All groups share one centre, and each spreads out both ways along 11 directions, with some noise.
Some rows, each with its group after it:
[  0   5  19   0  -7   3 -24 -21  -9   3  -6   4  18  -6 -15  -5 -25] => kade
[ -7 -38 -14  10  10  -8   0 -30  -5 -32   9  33   4 -16 -20   4 -10] => vadaz
[ 10 -30 -20   7  23  13   1 -35   6 -15  -1   4  -4  -5  -7  13   0] => mufib
[  7 -11   7   5   7   4   0  -2  -5  12  24 -18   2   9 -16  13 -22] => makar
[  5 -26   8  14   7 -10  10   0  13  -6  -2  -8  25  -1  -8  -2 -12] => vadaz
[ -6 -23 -14 -10 -18  10  -4  21  23  25  10 -45 -18  35  36   4 -23] => kade
[ 7  6 15 -7  0 -4 -3 -6 -8 -5  0 -8 12 -8  4  2 12] => makar
[  9 -14  -4  14  15   4  -8   1   2  -2  -3  -8   0  15  19 -13  -4] => kade
[  2  -7  11  -3 -22   6 -15 -18   3  -8  11   1   4   9 -17  -1 -18] => mufib
[ 22 -24  23  -2 -11 -20 -10   2 -20  38  16  -3   0  23 -19  -6  11] => makar
[  5 -11  15 -31  -6  26 -22  -6   3  -8  37  -4   4  30  -9  -7 -10] => mufib
[ -1 -15   1 -18  -3  -3  16  -7 -28  20 -11  10  21   2   5  -2 -11] => makar
[  2   6   9  -5   1  -2 -25 -18 -18 -31  11   1  12   2  -3   0   0] => mufib
[  8 -14 -17  12  -3 -12  14  10  16   4  -5 -17  -4  18   5   2   0] => kade
[  1   5  -2 -12 -17  16   8   1 -13   5   1 -15  22  26  -9  -2 -33] => makar
[  9 -12  25 -24  -7  -7  -5  -5 -49  23  -2  -5  16   2  -2  -4  25] => makar
[  2  -7 -11 -16   8  -8 -24  -1   9 -23  34  17 -14  20   5   1   9] => mufib
[ 13 -14  -7   0  30  14   9  -8 -23 -17   3  17   8  11   2 -14  16] => kade
[  3 -22  -4  -8  12   7   2 -23 -19  -8   4  -3  -6 -10  14  10  13] => makar
[ 18   1   4   4 -21  -8 -22 -18  17 -11   7  25  -9  16 -33 -11   8] => mufib
[ 15 -40  -7  23  -4   3   7   3  17  -7  -8  -7  -4  24   4 -21  12] => kade
[ 11 -29  37  21  22 -10 -17  -1   6   2  -2  -2  11 -11  22 -19  13] => mufib
[ 28   2  18  15   0 -44  -3   2 -30  -6   6 -20   0   4  24   2  49] => mufib
[  4 -20  16  10  13   0  -2   4   2  11 -14   0  24   4 -10 -16 -12] => vadaz
[  8   8 -18 -15 -16   7  -4  -8 -15 -32  12  -6   1  25 -15   4  19] => kade
[ 11  13   4   1  -6   1   7   2 -49  -8   8 -54   5   9  19  14  12] => mufib
[  1   6  12  -7  -5  12  -4 -17 -20  -3   6   9  16   1 -10  -2 -29] => mufib
[ -5   3   1 -20   6 -11  21   6 -28  16   6   2  14  -1  29   6 -12] => vadaz
[  5 -14 -10 -14   8  -1  -9 -24  20 -27  25  11  -1   1  -2  14  -2] => makar
[  5 -10 -16   0   0 -17 -18   3  17 -25   1   1   2  25  14  -8  12] => kade
[  8  -7  -6 -32  -8   0  19 -15 -18  -3  26   9   7  10 -14  18   7] => vadaz
[ -2 -35 -18  18  27 -13   2 -11  16  18  -2   6   3  -7 -20  15 -30] => makar
[  9 -19  -2  20   4  -2  -4   7  11  -5 -11  -5   0   8 -16 -10  18] => vadaz
[  0 -15 -32   4  47  24 -14  -3  -5 -12 -12 -24   3  11 -10   8  10] => mufib
[ 14   9  13 -30  -5  31  -7  -1  -9   2  17 -29   6  18 -23   8  22] => makar
[  5  22 -16 -14 -17   4  21  -5 -13  -4 -11  -1  -2   1  -7  13  17] => vadaz
[  4   0  24  17   0   5 -10 -13  -1  -4  -8   1   8 -13   3 -14  -7] => mufib
[  1 -17  -1 -29 -10  16  17 -12 -17 -22  36  -1   6   2 -24  19   3] => kade
[  0 -45 -35  -5  23   7   2 -18  16 -30   9   2  -6  12  25   4   1] => kade
[  2   0 -10 -22   2  10  14 -14   6 -24  29  11  -2  -2  -3  16   3] => vadaz
[  9 -18   1  24  -1  -1 -11 -14   0  -5   6 -10  -9  10  -6  -3 -11] => makar
[  6 -18   3  -9  12  10 -11 -10   0   4 -10   4  14   8 -13  -9   4] => vadaz
[ 10  -8   8  30 -15 -29  10  11  18  -5   3 -34   6   7   9   5  -2] => vadaz
[ 11 -31 -16   6  10   5  -6   9  29  -2  -5  -1   9  41 -16 -15 -10] => kade
[ 11 -26  17 -25  -8  -3  -3  16  -2  29  27 -14  14  34  -6  -3 -11] => mufib
[  7  25 -22 -23  -7 -23  29  18 -23   3   4   9  13  16 -31  15  21] => kade
[  5  22  15 -21  -8 -11 -27   6  -3   6   7 -10   1  19  28  -3   8] => vadaz
[ -6  -2  -2   9 -13 -26 -24   0 -23  11 -29  13  10   9 -15 -14  -6] => vadaz
[ 19  13 -15  -2 -14  16  10 -17  -9 -15  16 -15 -19  20  -9  15  13] => mufib
[  4 -31  13  19 -26 -11   0 -22  -4 -16  -6  -8  -5 -13  18  -5   8] => kade
[  5  -8   8   1  14   5   7   2  -8  20  20 -18   2   0  -7  14 -12] => makar
[  4   0 -12  -8  21   4 -20 -14  10 -26   4  13   9   6 -16   4   3] => kade
[ -3 -13   6   9  12   1 -24 -13 -18  -5 -18 -13   8 -14  -8  -1  15] => makar
[ -1  -5 -14  -6  -1   4   0 -27   6 -15   3   0   2  -1  -1  16 -17] => vadaz
[  0 -24  -8  -8  11  -3   6 -23  -4  -7   2  16   7  -8  10   6  -7] => makar
[  2   8  -5  -5  -6  -5  10   4  -4  -3 -26  -9  17  -1   1   1  15] => vadaz

New rows, each followed by its group:
[  1 -38  -5   2  -6  11  -1 -19   3 -10   2 -11  -3   8  20  -3 -13] => kade
[-12  13   2 -35  -7 -27  -8  14   3  21  15   6  21   8  -9  19 -19] => kade
[  2 -25 -14 -27  10  14 -21 -14  -9 -16  27   3 -20  15   1   7  28] => makar
[  2   8  -8  14  25  11 -29   7 -18 -23  17 -24  -8  15   7   1   1] => mufib
[ -2 -15  14  -4 -13 -18 -21  -1  11  -4  -3   8   1  -1  22 -11  14] => kade
[  0   8 -13  -3  10  26 -16  -1  23  12   5 -30  -9  14 -13  15 -19] => kade
[ 10  -5  -3  -4 -25   7   6 -17  -8 -30  12  -6   1   8 -37   9  19] => kade
[  2 -14   4   4 -23 -14  13  10   3  13  11 -22   2   9   3   8 -14] => kade
[  4  25 -17 -12   3  12   2  -5 -16   8  -6  -5   6  13 -20   9 -12] => kade
[  5 -31   9  -3   2   5  -3 -15 -12  -2   0  15  18   6  -1 -15 -16] => kade
[ 18  -4  26  16 -23 -14   7   1   2  19   0  -6  -4   3   4 -10   5] => mufib
[ 11  -9 -21 -14  24  29  20 -18 -22 -26  15   6   5   7 -26  12  15] => kade
[ -6   3 -22 -21 -16  -4   0 -17  -3 -34  -6   0  11   6  16  10  -4] => makar
[ -5   5  25  10  14  -8 -45   5  14 -17   4  16   6  -2  22 -26  -5] => vadaz
[  7  25   6  -2   5 -16  16   3 -16  14  -6  10  11 -11 -21  10   8] => kade
[ 20 -28   2  28  22  -1   6   2  18 -31  16   2   2   7 -13  -9  20] => kade
[  6 -15  10  27  -4 -19  24   1 -13   2  -9  -8  18 -10  -6  -3 -13] => vadaz
[ -2  11   7 -15  11  29  -3  -7   0 -11  -8 -16  18  -8 -10   5   1] => makar
[  9  10   7   8  -8  18   0   5  -4  -8  11  -6 -14  17  16 -16  -2] => makar
[  4  -6 -15   1   1 -15  10   5   2 -10  11 -13   0  16  11   9   0] => kade
[ -3   9  -7 -16  -1  -5 -33 -17  10 -16   1   5   1   9   9   2  -4] => vadaz
[  0 -19   8  -8 -29 -12  -8   7  21   1   0   0  -4   7  -5  -4  21] => kade
[  8  21  -7  16 -21 -13  -4 -20 -17 -19 -21  -5   1  -1 -12   6   6] => kade
[  8   5   8  19 -23  -4  -7 -16  -8 -10 -25  -7  -3  -3  -4 -10  17] => kade
[  3   0 -10 -16  -7 -15   5 -15 -27 -13  -4  22  20   9 -20   1   5] => kade
[  9  27  19  10 -13 -18  23  30 -11  -1   5  -1   2  -2   9 -12  30] => vadaz
[  3 -19  -2  -1 -17   0 -12  -7 -37  -4   6 -10 -13  20  15  -8   8] => makar
[ -7  -8   3 -22   4 -31 -57   3  -4  -7  11  14  -1  18  26 -10  11] => vadaz
[  0 -15   4 -10  -5  15   7 -23 -30  -3 -10  10  -3 -15  17  -5  16] => kade
[-10 -29   7 -30   7   6 -27   6  -5   6  10  -6  29  18 -10  -2 -19] => mufib
[ -6  -8  -7  -1  -2   5  -6 -10 -18 -12 -10  -9  13   2   4   3 -15] => makar
[  7  22   7 -10   2  14   2   2   1  -2   1  -2  -1   3   6  -3  16] => vadaz
[ -8 -17 -23 -22   4   6 -10  -6  26  -1   6 -10  -7  11   4  15  -7] => kade
[-13   0 -13 -22 -13 -17 -14  -3  -6  -4 -41  -2  37   1 -20   5   4] => makar
[  3  -2  -4   5 -13  15   4 -32 -26 -10  -5 -14   0  -9   1  12 -16] => kade
[ -3  -2  12  -9  11   3 -25  -4 -15  -9  -5   3  15  -2  -9 -10   8] => makar
[  7   1  -7  -3   8  29 -11  -7  -3 -16   1  -4  -5  17  -5  -7  10] => kade
[ -4  -4  23  -6  21   5 -51   0  22   8  -4  14  17   9   6 -25 -20] => kade
[  2  -5  15 -17  16  -7   6   4 -39  16  24   4  -1  -2  43  -2   4] => vadaz
[ -3  -1   0 -15   5 -12  -6  12  -3   9  20   6  13  14  -9   2 -15] => makar
[  2 -18  13 -12 -10   4 -22  -8   1   8 -11  17  27  22 -19 -21 -22] => kade
[ 12 -33   6  14   8 -13   7 -18 -15 -23  -2  19  20   7   3 -17   1] => kade
[  2   1  -6  10   7 -16  15   2  25   7 -20  26   6  -3  11 -14  -8] => makar
[  5 -12   1  35  22  -4 -16 -21  22 -25  17 -20  -7 -16  -8  19 -18] => makar
[-13   4   4 -21  19   6 -17  -5  12  32  -1   9  19  -4 -21  10 -37] => kade
[ -2   4  -2 -16   3   3  -6   3   5   9 -16   0  20   9  -1  -7  -4] => vadaz
[  3   5 -14 -12 -21  16  -5 -24 -20 -20 -14   1  -1   5 -12   1   9] => kade
[ 11 -32  -3  -6  13 -13 -18 -31   2 -15   2  19  -9 -11  -2   7  36] => makar
[ -1 -13   4 -11  48  11 -22   5  28  -7  13  25  12   4 -19  -9   8] => kade
[  3 -21   5  -7 -20  11   3 -20 -17 -12  -3  -1  -1  -5   5  -4  11] => kade
[-14   2  23 -25 -11 -22 -25  20 -10   0  27  20  21  15  10 -16 -21] => mufib
[  2   3  14   8  14  22 -28 -26  18 -12  -9   2  11  -2  -8  -7 -23] => vadaz
[ 14 -26   5   6  -8 -32 -12   7 -14  -2   3  -5  -1  15  -6  -6  37] => vadaz
[  9 -22 -15  13  29 -11  10   2  20  -3 -12  17  -2  -6   1  -7  26] => kade
[ -8 -18  17  14   6 -13 -26 -18  37  10 -17   7   6 -24  -4   1 -21] => kade
[ -4  -3   2 -20   6  -3 -12  -4  -4   4  -9  10  22   5  -1  -3  -9] => vadaz
[  6  -4 -29  -2  19   6  -3  -3   3  -6 -12   3   3  24   3  -3  -6] => kade
[  5  -5   3   6  13  33 -26   5  -4  -5  13  -9 -18  22 -13 -16   8] => makar
[  4  10   1  -9  11   2   3  -9 -16  21 -27  26  18  -4 -23  -7  -2] => kade
